The rows are grouped in 4 different ways at once. Each group adds its own fixed numbers to the row, and there is some noise. The rows also spread widely along 15 directions, which tell nothing about the answers.
Known rows, each followed by its group in each grouping:
[  4  14 -13 -11   7   3   8  -2   5  -1 -17  -8 -20 -18  -6   8  25   7
  28 -18  -2  -7   3   7   0 -23  20  10  -6 -18   0  14 -17 -23  -1  -6
  -5] : J730 (4) J198 C
[ 15   7   5 -10 -10  -7  27  -3  10  34  -6   4   8   7  -7  -9   5  24
   9 -16 -22  -8   4  17   8  18  -4  -4  -9  21 -13  14   5  21  16  -2
   9] : J910 (5) J200 T
[ 10  -3   7   2  18  -7 -15  16 -15 -14  29  -7 -16  -4  -9  17   3   9
  23 -29 -18 -12  10  13  -8  -8 -10   3 -15 -13  -3  -2  15 -16  17  -4
   0] : J730 (2) J200 B
[ 13 -16  -3  -8  18   6 -18   2  -7 -23  -2  16 -24  -4   4  -2  -8 -14
  -2  -7   1 -10  -7   5   3 -16   5 -23   7 -13  15   1   4   2  -5   1
 -12] : J651 (4) J276 X
[ 17   9   3 -17   2  -3  -7  14  -2  19 -27 -17   0  -1  10  30  -7  11
 -17 -20 -23 -10  13  18 -16  17 -17 -21   0  26  -3   0  14  14  18  -3
 -14] : J651 (3) J276 X
[  5   3   3  -6   2 -11  12  -8   8  10  11   7  -5  -1  -1 -17  13  12
   1  -8  -6   3  -6  10  13 -10   3   9   2  -6  -4   8 -14   5   1   6
  17] : J910 (0) J36 J
[  9  -6   9  -1  12   8 -32  10 -19 -14 -20   0 -13  -1   2   6   6 -14
   8 -25 -12 -44   0  13  -5 -15  -2  -9   2 -12   3  16  -8 -11  -5  -1
  -7] : J651 (5) J197 C
[  5   8  14  12 -13   2   4   7  -4  13 -20  -5   4   4  -9 -10  -1  -1
   4   3  -6  -9   2 -20  -7  24   2  10   3   4  -3  15  10   9  -6  13
   3] : J730 (1) J198 B
[-19  16   1  -2   1   7  -4   0   9   6  15 -24  -6  -5  12  -3  -3 -14
  -6  11   4  25  -3  12   8  -9 -10  18 -34   4   6  34  10   0  -7  -5
  13] : J730 (3) J197 J
[-10  -9 -13  -4 -11   3  11  -9  15   8   8   3   5  -6  -3  -6  -6  21
   4  17  16   7   0 -14  20  17  -4   6   3   5  -3  -7  -6   2   9  -3
  -3] : J730 (2) J36 T
[ -7 -16  23   2  -8  14   5   9   5  37 -42   6  -3  16   9 -10 -17  -9
 -19   6 -19 -36   1 -16 -27  12   6  -5   5  26  -8 -10  22  10  -2  -3
 -18] : J730 (0) J197 X
[-25  -7  13   0  11  -5  -1  -9 -16   6  16  28  -7  11  23 -35   6   4
 -53   8 -12 -23  -1   7   2  15 -36  18  17   4 -34 -18 -29 -15  12 -15
  11] : J730 (1) J36 X
[ 15 -17  15  13  -7 -13   9  -5  11  -3  -9  20 -14   1 -17 -26   2  12
  13 -19  12   4 -11 -16   2 -27  24 -22  23  12   2 -11   3  15  -2  44
   6] : J730 (1) J276 T
[ -5  16   0 -30   4  -4   3 -12  -8 -18  -9  11   4   6   6   2  18  13
  -5 -24  21 -20  10 -36   7  -3   1 -12   4  -9 -11  -7 -34  -7   6  14
  30] : J910 (5) J197 T
[  6   1   1 -10  -9   2 -12   3  16  13 -31 -10  -8  -3  -4   1  -9 -10
 -11  -8   4 -18 -12  -9  -3 -10   2 -11  -4   9   8  12   8  19 -10  16
   5] : J910 (1) J276 C
[ -1  -8   5  -3  -8   4  -4   4 -16   6  20  -7  13  15   5  16  -9   6
  -5  12  -3  -1  -1 -24 -10  41 -15  19  -1   3   9  -4   7 -15  15 -15
  -5] : J730 (5) J36 J
[-23  -5   4  12 -12   5 -32   2   0   1  -6  -9  19 -11  17  -2 -14  -4
 -25  22  18  -5   5   1  22  30 -32   2   1  19 -12   0  -9  12   0  -7
  -1] : J910 (1) J197 T
[-12  -7  -2   1  -3  -8 -19   9   9   4  12 -23  12 -15   4  20 -14   5
  -6  28  10  17   9 -27   3  20 -17  21  -8   2   6 -17  13  10   5  -3
   0] : J730 (4) J200 X
[ -3  11  -2 -29  15  12   9  -5   5   3 -37  10 -15  -6  17  -6  12 -14
  -9   0  -1 -19  11  -1   1 -16  22 -15  -8 -14   0  16 -12   6 -11 -14
   3] : J910 (3) J197 X
[ -6  -7  22  15  -3  12 -15  -1 -18  10 -11  -3  18  -1  27 -13  -1 -27
 -21  44 -10  -8   8   9   5  40   1  21   2  -2  12  17  -8   5 -16 -36
 -13] : J910 (4) J276 B
[ -9  -1  -9   5  -1  -5 -14  -5   9 -12  -3 -15  -5 -24   6  13   2   3
  -1  19  27  43  -5  -8   7 -16   9  -3   8  -3  21  -9  -6  -4 -12  15
 -10] : J651 (0) J197 C
[ 16 -10  -7  -3  -7  18  -4 -12  -5   6  -1  20  -9  10 -10 -23   1   0
  -3 -16  -4 -31 -29  15  14   7 -12  -6  11   4   2  25 -21  -1   0   0
  -2] : J730 (0) J276 X
[-10  14  10 -28   6  -7   0  10  12  14 -28 -23   5  -7  17  26  -3  -3
 -10   8  -3  -8  29 -24 -12  -4  10  -4 -25   0   3  -6  16  16   2  -9
  11] : J910 (5) J197 C
[ -7   4 -14 -17   9  16 -11  -5   2 -18 -30  -2 -22 -15   6  20  14   5
  21 -34  17 -17   7  13  -1 -39  21 -31   2   0  -7  -8 -21 -27   2  -7
 -22] : J910 (4) J197 J
[ -9 -11   5  10 -24   3  -8 -19  21  21  15 -14  17   2  -2 -19  -9   5
  -8  10  19   6 -26  -6  15  -1  -6  14   4  23   6  -2 -10   7  -8  10
   5] : J910 (4) J276 B
[ -3  -8  -7   4  -3  -8 -12   5   9  -2  17  -7   6  -8 -16   8 -10  16
  19   6  12 -10   7 -38  13  14 -15  19  -3 -15  -6 -15   6   8   8   9
  12] : J730 (0) J200 B
[  0  -6   6  -6   1  10 -23  -1  -3  -5 -13  -9  -6  -4   4   4  -6  -8
 -13  -8  10  -8  -9  -4  -6 -12  -2 -16   4  10  12   1  -3  -5  -8   9
  -8] : J730 (2) J197 B
[ -3 -11   4   5  13  -2 -33  14   1 -11  -5 -15 -13 -23  11  20   1  -4
   0 -14   5  12  -2  24  -9 -32   6 -16   7   7   7 -15   7 -10   2   2
 -25] : J910 (3) J197 X
[-25   2  11 -10  10  -4 -11   6  -8  -8   8   1 -21  13  12   6 -11  -5
 -35 -16   4   4  -7 -37 -38 -14 -17  -1   4  10 -14 -32  17 -25   9  19
   9] : J730 (5) J198 J
[ 13 -12  -4   0 -17   4   7  -9  10  25  10  -5  11  -1  -8 -14  -3   4
   7  18   1  12 -22   5  17  20   0  17   0   7  25  25  -3  10  -1  -4
  -4] : J730 (5) J36 T
[ -3  -1   2  11 -15  13   5   4  11  20 -25  -3  -3   0  -8 -13  -7   0
  13   6  -2 -13  -2  -7   8  13   2   8  -3  10  -6  22   7  12  -9   6
  -4] : J730 (3) J197 J
[ -3 -15   9  23  14 -17  -8  14  -7 -18  26  16 -19 -11  -6  -6  -3   3
  12   4   2  20  -1 -18  -4  -5   3  12  13 -19  -2 -20  15 -10   5  17
   0] : J730 (0) J198 T
[  4  18  10  -2 -16  -2  27 -18  -7   8 -13   5  21   6   9 -11  24  33
  -1  -7   3  13  17   3  11  23  10 -11  18  29 -16  -2 -33   2  13   5
   2] : J730 (4) J198 X
[-19  15  -7 -16  -6  21  25  -9 -10   4   7  -4   5  25   9  23  14  17
  32 -19   7 -18  18 -28 -13  15  15  10 -22  -3 -17  -3  -6 -44  18 -30
  -3] : J910 (3) J197 J
[-39  12  -1  -3  -8   6 -23  -4   1  -1  -7 -24  13 -11  22  14   7   4
 -23   0  20  -2   4  -4  -4   0 -17  14   2  17 -19 -17 -24 -26   6  -6
  -2] : J910 (2) J36 T
[-15  11 -10 -12   1   4  -9 -13  -6 -11 -26  -5  -5 -11  10   8  22   5
 -17  -2  15  -6  -4 -17  -8 -10   6   8  22  -9  -1 -13 -41 -32  -9   6
  -5] : J651 (2) J36 C
[-17  -2   3   0   0   6 -13  -8  20   1  -6 -18 -11 -15   2  -7   8 -10
  10  -2   9  -9  -5   8   5 -44  14   9 -16  -3   3  11  -7  -8 -10   2
   2] : J730 (2) J276 C
[  2  16  11   0 -15  13  -1   3   5  18 -23 -19  10   5   0  -3  -2  -8
   5  -4  -8 -13   1  12   7  11   1   0 -22  17   5  43   4  18 -11   1
   7] : J910 (2) J197 J

New rows. What belongs after each?
[-11  10   5  -6   2  -3 -14   8   7  -4 -14 -16  12 -20  14  13   0   5
  -1   5   7  -1  28   9  20   7  -6 -10 -16   6  -8   8  -2  19   3  -7
   5] : J910 (2) J197 T
[  3 -12  20   7  -6  -7  -3  -9   4  16 -15   1   4  -3  -2 -16  11   8
  -3  -6   3  -9  -7 -13  -5 -16  13   5  23   9   2 -14 -17  -2  -9  20
   0] : J730 (0) J197 B
[ -3  -1  14   3  -4   2  10 -12   3  10  12   2   1  12   6 -16   7   6
   8 -13  -7  -8   0  17   8  -9   6   2 -10  14 -10  10  -7  -2   5  -7
   8] : J910 (4) J276 J
[ -3   0 -17  -2  -3  -3 -18  14  11   4   4 -23  -3 -22  -7  23 -11   6
   4   8   8  12  -3  -2   7  15 -21  15  -9  -2   9   5  13   2   8  -1
  -8] : J730 (1) J36 T
[ 12 -11  13 -11  20  -3   1   8 -18  -5   4  10 -14   2  16  11   8   7
  -1 -14 -20  -2  15  24 -16  -8  13 -21   6   0   3 -14   5 -12  21 -17
 -20] : J730 (0) J36 X
[-18  -7   5  -3  -4  10 -15   0 -10  -6 -26   6  -1   1  17   7  -3  -6
 -19   7   9 -21   7 -19 -12  10   1 -10  14   5  -9 -22 -10 -11   2 -10
 -13] : J910 (5) J276 C
[-28  22   0  -9 -26  25   5 -10  -1  15 -25 -26  23  14  24  14  -1   2
 -11  16  11 -10  19 -15   0  39  -7   4 -19  27 -13  15 -11  -6   8 -23
  -1] : J730 (3) J276 C
[ -5  11  10   7 -19 -11 -15  -5  10   8   4 -20  14  -1  -6 -14   3   4
 -14  -5  13   7 -18 -11  12  -4 -12  17   4  10   1  11 -16  15  -9  37
  33] : J910 (0) J36 C
[ -8   2  -8 -22  -4   8  -5   1  16  13 -31  -9 -10 -10  13  10 -15  -6
 -31   8   7   5  -3  -2  -7   4 -11 -20  -3  23   3  -3   9  14   3  -1
 -10] : J730 (5) J276 T
[  1  19 -17  -7  -8   3 -11   3 -10 -15  13 -17   2  -6   2  24  -9   3
 -14  11  17  31  -2 -12  10  39 -30   4 -10   3  14  19  -2   0   6   3
   7] : J730 (1) J276 J
[ -2 -14 -24  30  -6   2 -38  16   4 -24   9 -14 -10 -38 -12  19 -11  16
  26   4  20  25  -4  20  26   7 -18  -5  14   0  -3  -3   3  -3   9   6
 -30] : J730 (3) J198 C
[ -2  16   9 -11  -2  -9 -15   6  -5  -1   2 -24   4   2  -7  11   2  -2
 -11 -10   9  -2  -7 -46 -15   1 -13  22  -4  -7  11  -1   0  -4  -7  30
  27] : J730 (5) J197 B
[ 22  -4  19  -3   6 -25   4   0  12   6  -1  -2   3 -12  -6  -5  13  11
  19  -2  -1  10  12  -8  13 -24  25   1   2 -10  16   7  -5  24  -5  23
  18] : J730 (0) J197 J
[-20   0   8   9  -4  23  -9  -3  -9  -4   1   4  -6   8  16 -20  -7  -9
  -5  -1  -3 -12   5  32  16   4 -17 -13 -16  18 -16  26  -2  -1   4 -18
  -5] : J730 (5) J197 J
[ 24   7   1  10 -15  15  19  -1  -9  20  -2   1   5   9 -10 -12   7  10
  19  -6 -19   3  -9  39  14  32  -1  -1  -8  18  12  48  -1   6   4 -10
 -13] : J730 (1) J197 X
[ 13 -22 -13 -18   5   3 -26  -8  15  22  -4  -9   3 -22  -2   5  -4  -4
  -7  15  -2 -26 -16   9  19   0 -14  13   2 -12  18  11 -16  10  -4 -20
  -8] : J730 (0) J200 B
[ -3   9  22 -16  -1  -5  30  -4  22  42 -44   2  -8   6   7 -28   1 -14
 -32  19 -16  -5  -2 -36 -23  -5  23  15   1   8   2   4  11  23 -21  18
  16] : J730 (4) J198 X
[  1 -25   4  -1 -15  20   2 -13  -3  21 -21  14   8   9  14  -6 -10  -3
 -23  26   8   2 -17 -13  -9  26  11 -11  26  24  20 -11  -7  -6  -4 -13
 -33] : J730 (0) J197 X
[  2  -8  -6 -16 -12  16  18 -22   7  24  -1   7   9  15  13  -4 -10  16
 -14   7   4   0  -3   8  12  22  -4 -23   0  26   4   1  -6   5   9 -21
 -15] : J651 (0) J197 B
[ 15   7 -10 -21   8 -22  12  10  21  18 -23 -16 -10 -36  -2  21   7  17
  -1  14  -7  29  16   6   8  -4   9  -3  -4  -4  17   0   6  25   1   2
  -6] : J730 (5) J197 C
[-13 -24   7   9 -12   5  -7   6  17  24  -9  -7   4   7  -2   4 -19   9
  11  -4  -2 -25  -2  -9 -10  -1  -1   2  -2  22 -10 -19  24  -3  12  -2
 -21] : J651 (1) J36 T
[-18 -13  -1  -1  -9  23 -26  -1   5  10 -30 -11  -2  -3  17   9 -12  -5
 -10  -3   6 -25   0  10  -6  -5  -5 -21   3  28 -14  -4  -1  -9   9 -14
 -28] : J730 (3) J198 C
[ 19 -12  16 -12  -3 -14   0  -9  -1  11   4  -5  22  -1   7  12   6  19
  -6   5   4  10   8 -14   4  10   9  -7  12  16  22  -7 -14   8   6   4
   0] : J730 (2) J197 J
[ -8   5   4 -10  -8   4  -4  -7   5   5   4 -23   6   4   7  12   7   4
   6  -8  13   9  -3 -16 -11 -16  12   9  -6   9   9   2  -5 -16   4   6
   5] : J730 (3) J36 J
[-10   5  17  19 -10   1   0  -5  -5 -14  14  -5   7   3  -2 -25   8   3
  11   7  14  11   3 -11  14  -3  10  11  -1  -3   1  10  -8   1  -8  18
  16] : J730 (2) J36 B
[  7  -3   7  -8  -7  -5 -11  -9  11  12  13 -20   9   1  -4   6   4   9
   7 -17   8   0 -10   4   6 -20  -2   1 -13  18  14  15  -5   1   4  10
  10] : J730 (1) J197 J
[-10 -25   8  11   1   3 -21   1   5   0   6  -4  -3  -8   9   4  -7  -7
   5   9  10   0  -4   7   1 -18  10  -4  -3   4  11 -11   9  -9  -1 -12
 -20] : J910 (1) J197 C
[ -1  13   7  15  -9   4  16  -3   6  -1 -10  -7 -13   4 -11 -19   7  -9
  20   6   8  23 -12 -20  -1 -11  28  14  -9  -8  20  25   7  -2 -27  27
  10] : J651 (4) J197 C
[ -5 -15   6  22  -1  -3 -11  10  -8 -16  -8  10 -10  -9 -11  -1   0   6
  18   3  11 -10   7 -38  -6   5   8  11  26 -17  -9 -31  -1 -13  -2  16
 -10] : J730 (0) J276 B
[  3   7  30  10  13 -24  -3  12 -22 -23  -2   9 -10  -1   7 -11  10 -12
 -18   7   7  31   5 -39 -19  -1  12   7  15 -14  16  -8   3   0 -15  40
  23] : J730 (1) J197 T
[ 10  -1 -13  -1  -4 -11   8  -8  13   4   3   0 -10 -18 -10  -4   6  21
  -1  -1  13  31 -12   1  18  -5  -3   0  14   8   8  -3 -16   3  -3  19
  -2] : J730 (4) J197 J
[ -8  -1  18  18 -14   9   0  -8  -1   5 -17   2  -1   1  11 -28  -5 -11
 -25  19   7  20  -9   3   0   7   5  -9  14  20   3   6  -2  12 -15  14
  -4] : J730 (0) J276 B
[-14  -1  21   6   0  -4  -4   0  -5   6  14  -3   8   7  19  -9  -8   1
 -24   9   1  12   7  -2   1  12 -11   0  -2  15  -8  -8   6   7   3  -2
   8] : J910 (3) J197 B
[  7  -2  24  -2  -2  -6  -4  -7  -9  -4  -4  10  14   5  11 -14   8   2
 -10  -3   2  -5   8   2  10   5   7 -17   6  12   0   7 -16  17   0  10
  15] : J910 (2) J200 T
[  0 -13  -5   1  -1 -11  -8  -8   9   4   6  -5   0 -12  -7   5   5   9
   6  10   9  10 -13 -22  -1 -12   5  18  12 -10  13 -16  -8  -8  -4  10
  -3] : J651 (5) J200 C
[  2  18  -8 -23  -1  11  17  -6  -4   6 -36   4  -9   9   6  11   7   2
  -5  -6  -4 -13   9 -24 -14  13   8  -9  -2  -3  -3   6  -7  -6  -2  -2
   1] : J651 (0) J200 J
[ 14   0   8  -4 -15  19   6   2 -13  25  -9  -6  12  21   8   6 -10   2
   0   4 -21 -14   3  18  -2  46  -7  -4 -10  21   8  30   9   5  13 -26
 -15] : J730 (0) J36 J
[-15 -19   9   3  -3  15 -27  -7   1  -5 -14   4  -4   0  14  -8  -7 -12
  -8  -9  13 -20 -10   6  -1 -20   2 -20   5  20  -6  -9  -5  -6  -2  -2
 -13] : J910 (4) J200 T
[-12  -8  16  18  -6   6   1   6  -5 -10  17   8 -22  21  -2 -18 -19  -7
  -4  -5   6  20 -16 -18 -17  -8   3  -8   0  12   1  -5  30  -5  -1  28
   4] : J730 (0) J36 J
[-15   3   4  -6   1  -1  11  -8  13  -5  -4  -9  -9  -7  14   2  -1  -9
  -7  26  22  43   6 -22  -7 -18  26  -5 -12   1  18  -4  13   2  -9   4
   0] : J730 (1) J276 J
[ -8  19  -6   2  -2   9  11   8   1 -14   7 -13  -9  -3  -3  11   0  -1
  23   4   8  24  10 -11  -1   6  10   5 -22 -10   6  16  18  -4   2   2
   3] : J730 (0) J276 X
[ -4  -3  11 -18   0 -14  -1  -9  20  23 -22   3   2  -5   4 -20   6   0
 -22   3  -6 -30   0 -16   7 -17  -1   7   2  -1 -11  -4 -16  24  -6  10
  26] : J910 (5) J200 C
[ -5   6  20  -6  12 -11  -8  -3   0 -11  22 -11  -1  -5  13 -14  10  -4
 -15   0   0  19   4  14   6 -27   3   0 -12   0   8  11  -3   9   0  12
  21] : J730 (2) J36 X
[ 35 -11   9   0  -2  -5  -2  -2  -3   0  -2  11  -3  -6 -13 -16   5  -7
  13  -1  -1  14 -22  -3   6  -3  23  -6  13  -9  37  28   0  16 -12  21
   2] : J730 (5) J198 T
[  5   2   9  12  -1   0  -2  11 -13  13   6  14 -11  11  -3 -13  -5   4
 -17 -17 -24 -12 -17  14 -12  22 -26   7  11  10 -18   3   6  -5   9   6
   0] : J910 (0) J198 X
[ 15  -1   2 -11  17  -7   1   2  -1   1  18   2  -4 -11   1   3  13   0
  11   0 -17  -8   6  19  12  -4   5  13 -13 -24  11  19  -5   3   4 -20
   6] : J910 (2) J276 X
[ 40 -12 -10 -22  20 -10   2   9  -6   5   5  11 -25  -9  -9  18   5   6
  10 -18 -21   0 -12  18  -7  -6  11  -9   7 -22  27   6   4  -4   7  -8
 -12] : J910 (0) J36 J
[  3   0 -12  -9  -3  -1  -3  -9   5   4   4 -10   3 -16   3  17   5  16
  -7   0  13  24 -11  -1  -3   2   2  -3  14   7  10 -16 -12 -16   4  -3
 -16] : J910 (2) J198 B
[  9 -13 -21  -1   8   2   9  -4  15  11   2   6 -11 -21  -2   1   2   4
  22  22  -4  16  -3  19  20   2  10   8  -5 -16  14  14   4   4  -1 -23
 -21] : J651 (3) J200 T
[-26  34  -5  -4  14  -5  21   1  -3 -17 -22  10 -26 -19  15 -18  16  -7
 -23  27   9  25  23 -13  12   4   0  10  -8 -26 -16  12 -17   1 -15   4
  22] : J730 (1) J197 C
[-15   6 -16   0  -4 -11 -15   3  19   5  -9  -9  -9 -24  -3   3  -6   9
 -20   2  14   7  -8  -7  10  -2 -25   7   6   4 -17 -11  -6   6   1  15
   6] : J910 (1) J198 C
[-21   5  -5   1   0  13 -22   7  -4   0 -11 -13  -7  -9  12  12  -3  -3
  -5  -3   2 -17   5  10  -2   5 -18   3  -6   3 -17   3  -5 -17   9 -15
 -11] : J730 (0) J198 C
[-23 -11   5   1  -3   8  -6   0  12   8   6  -5   6   0  14  -1 -13   0
  -6  13   9   4   5   0   4  -2  -2  -6 -12  16  -5 -11  14   5   7 -14
  -9] : J910 (5) J197 X
[-12  -5   9  17   1  -9  13   3   5   3  -9  16 -26  -1  -4 -25   2  -5
  -8   6   1  18 -14 -20 -19 -17  19  14  18  -7  -5 -18   9 -11 -14  23
  -1] : J910 (1) J36 J
[  8  -7   8  -6  -5  16  -3 -14 -20   1   0   1   9  11  19   5   9  -2
  -6  -3   2   0  -5  15  -6  15   7 -11   6  20  16   9 -20 -22   8 -21
 -18] : J730 (4) J276 T
[ -8   9  24   6  -5   6   4  -2 -12  -3   8   6   0  20  20 -21  -8 -18
 -25   6   1  22  -5  -2  -5  14   0 -10  -8  18   4  18  13  10  -5  10
  18] : J910 (3) J276 T
[  3  -9 -10  -1   7  12 -10   4  -7 -14   6   6 -18  -4   2  15  -7  -8
  10   1   6   7  -6   0  -4   3   6  -9  -2 -13  14   3   9 -13   1 -14
 -18] : J910 (0) J276 J
[ 15  -3   6  -2  10 -11   4  17  -4  23 -17  -5 -11 -13   2  15   3   5
  -3   5 -29  -3  13  16 -11  14  -2   9  -4  -1   7   4  12   3   6 -14
 -15] : J730 (1) J197 C
[ -3  21  -2 -13  13  -4   6  16   7  -3 -20 -17 -18 -16  -4  22  11  -8
  13  -3  -4   3  11 -23 -21 -14  22  17 -16 -26   8   3  14  -7  -9   4
   4] : J910 (2) J276 X
[  0 -28  18  11   1  -7 -30  23   4   8   2 -14  -3   0   1  12 -23   2
   5  -7 -10 -15   6  -5 -13  -5  -8  -4   3  16  -2 -18  32   9  14   8
 -13] : J730 (3) J36 J
[ -2  -9   0  17   9 -15  -5  11  -6  -4  34   0 -10 -10  -2   8   4  15
  16  -2 -12  13   8  24   5   0 -10  13  -8  -7  -9  -9  12 -10  16 -13
  -6] : J910 (1) J200 C
[ -1   0   4   0  -2   2 -19  -8  -9 -12  11  -7   9  -8  12  -5   4  -6
 -11  13  14  13  -6   7  17   6  -1   1   6  -8  15  11 -19   2  -8  -3
   5] : J910 (0) J36 B
[ -8  -7  -2 -10  -2  17 -10 -10  11  -3 -12   1  -8  -3   6 -10  -6  -7
   0  -5  11 -11  -6  11  11 -20   3 -24 -12  14   1  16   0   7  -1  -1
  -4] : J730 (2) J200 T
[  0  19  -6  -6 -14  10  -8   0  -1  -2   4 -24  18   1  -4  20   6  15
  26 -20   9  -9   6  -2  10  17  -4   3 -16   8  -4  19  -7  -5  12  -5
   5] : J910 (4) J198 X
[ -6 -10  22   8  -2   0  -1  -2  12   8  11 -16   6   0  11  -5   0 -11
  20  13   7  25   0  -6  -6 -22  34   5 -16   5  21  11  22   1  -4   0
  -2] : J730 (3) J198 T
